Each new row is followed by its nearest point in the smallest flat space through zero that holds the last named rows.

q643, 3 rows:
[[ 4.30  0.45 -1.83 -1.81  1.89 -4.49  2.47 -1.57 -2.11]
 [ 6.62  8.02 -2.02 -2.17 -3.69 -3.52  2.54  1.66 -0.61]
 [ 2.51  0.76 -0.02 -2.26 -0.72 -3.57  3.15  3.48 -0.49]]
New rows:
[ 0.81 -2.00  0.52 -1.39  0.12  2.31 -0.83 -1.46  1.04] : [-0.86 -0.87  0.08  0.55  0.60  0.78 -0.72 -0.95  0.03]
[ 0.55  1.32 -0.33  2.79  0.15  0.12  2.08  0.60  0.99] : [ 0.39  0.95 -0.07 -0.09 -0.65  0.02  0.07  0.36  0.14]
[ 0.15  1.35 -0.21 -4.89  1.56 -0.35 -3.27  0.28  0.15] : [ 0.60  0.51 -0.28 -0.13 -0.04 -0.35  0.15 -0.25 -0.17]
[ 0.78 -0.95  1.17  0.65 -0.53 -0.66  2.43 -3.62  0.21] : [ 0.69 -0.43 -0.62  0.01  1.12 -0.63  0.00 -1.64 -0.67]
[-3.93  0.16  0.27  0.38  1.94 -0.12 -1.34 -1.91  2.48] : [-1.83 -1.41  0.34  1.05  0.72  1.71 -1.39 -1.28  0.28]

q942, 3 rows:
[[-2.81  2.33 -3.79 -0.66 -2.95 -3.26 -3.99  0.42 -3.69]
 [ 1.40 -2.57  0.90 -2.33 -1.21 -1.13 -2.79 -2.08 -3.09]
 [ 3.93 -1.74 -2.09  2.76 -0.49  4.48  0.68 -5.41 -1.41]]
New rows:
[ 3.90  0.03  0.57 -3.79 -1.54 -2.95  0.56  2.51 -1.42] : [-0.18 -1.26  1.82 -2.32 -0.15 -1.85 -1.39  0.63 -0.86]
[ 0.06  1.39  0.21  1.04 -1.93  3.72 -0.67  0.89  1.91] : [ 0.07  0.79 -0.84  1.43  0.32  1.18  1.15 -0.12  0.90]
[-0.03  0.61  2.56  3.96 -3.01  3.88 -3.71 -2.20  3.57] : [ 1.17 -0.11 -0.84  1.52  0.18  1.94  0.98 -1.48  0.30]
[-1.60  2.50  3.11  3.21  3.60 -0.34 -0.72 -2.12  1.25] : [-0.13  0.50  0.32  0.74  0.81  0.70  1.41  0.72  1.51]
[-1.53  3.59 -1.56 -2.62 -3.04 -3.54  2.28  0.11  0.78] : [-2.39  2.06 -1.21 -0.18 -0.63 -1.92 -0.81  2.05 -0.12]
[ 1.77  3.44  1.08 -4.02 -0.70 -1.42  2.71 -1.57  1.43] : [-0.11 -0.27  1.10 -0.53  0.52 -0.30  0.39  0.75  0.69]

q708, 3 rows:
[[-0.28 -0.23  1.06  2.31 -1.67  2.88 -2.93 -2.67  1.97]
 [-0.12 -2.57 -0.85  0.23 -0.70  0.84  2.53 -4.51 -5.35]
 [ 1.02  1.36  2.14 -0.49 -3.57  0.02  3.77  0.54 -5.03]]
New rows:
[-3.27  0.57 -1.39  0.23  0.63  1.40  0.23 -1.62 -1.24] : [-0.24 -1.12 -0.63  0.28  0.35  0.41  0.00 -1.73 -0.75]
[-0.89  0.96  3.12 -2.37 -1.03  0.53  2.12  3.23  1.81] : [ 0.60  2.26  1.47 -0.60 -1.18 -0.78  0.61  3.26  0.57]
[ 1.75 -0.69 -2.11 -3.68 -2.59  0.20 -0.66  3.58  3.56] : [ 0.16  1.46  0.32 -0.59  0.56 -1.01 -0.63  2.94  2.27]

q658 (3 x 9):
[[-0.97 -0.63 -1.76 -3.61  3.04 -5.04 -1.12 -6.23  0.45]
 [ 3.89  2.13  4.38  3.86  1.33 -4.36 -4.16 -0.48 -0.41]
 [-0.34 -0.10  0.92 -5.23  2.78 -2.47 -4.32  0.52 -1.37]]
New rows:
[-3.60 -0.28 -1.71 -3.04  0.32 -3.36 -1.13  2.06 -1.38] : [-1.19 -0.61 -0.64 -4.00  1.32 -0.45 -1.40  0.21 -0.65]
[ 1.66  1.30  3.42 -0.97 -2.84  1.25  0.36  2.49 -0.70] : [ 0.76  0.49  1.52  0.86 -0.71  1.53 -0.90  3.23 -0.61]
[ 2.05  0.25 -2.25  1.35  1.14 -5.87 -1.60  1.31  0.33] : [ 1.27  0.67  1.28  0.64  1.21 -2.83 -1.86 -1.60 -0.06]
[ 0.85  1.93 -2.58 -1.38 -0.05  0.45 -1.20  0.17  3.57] : [-0.45 -0.25 -0.50 -0.80  0.18 -0.01  0.16 -0.35  0.02]
[-1.81  0.56 -5.87 -0.92  1.65 -0.33 -0.04  1.40 -0.13] : [-1.61 -0.88 -1.74 -2.49  0.19  0.75  0.91 -0.49  0.04]
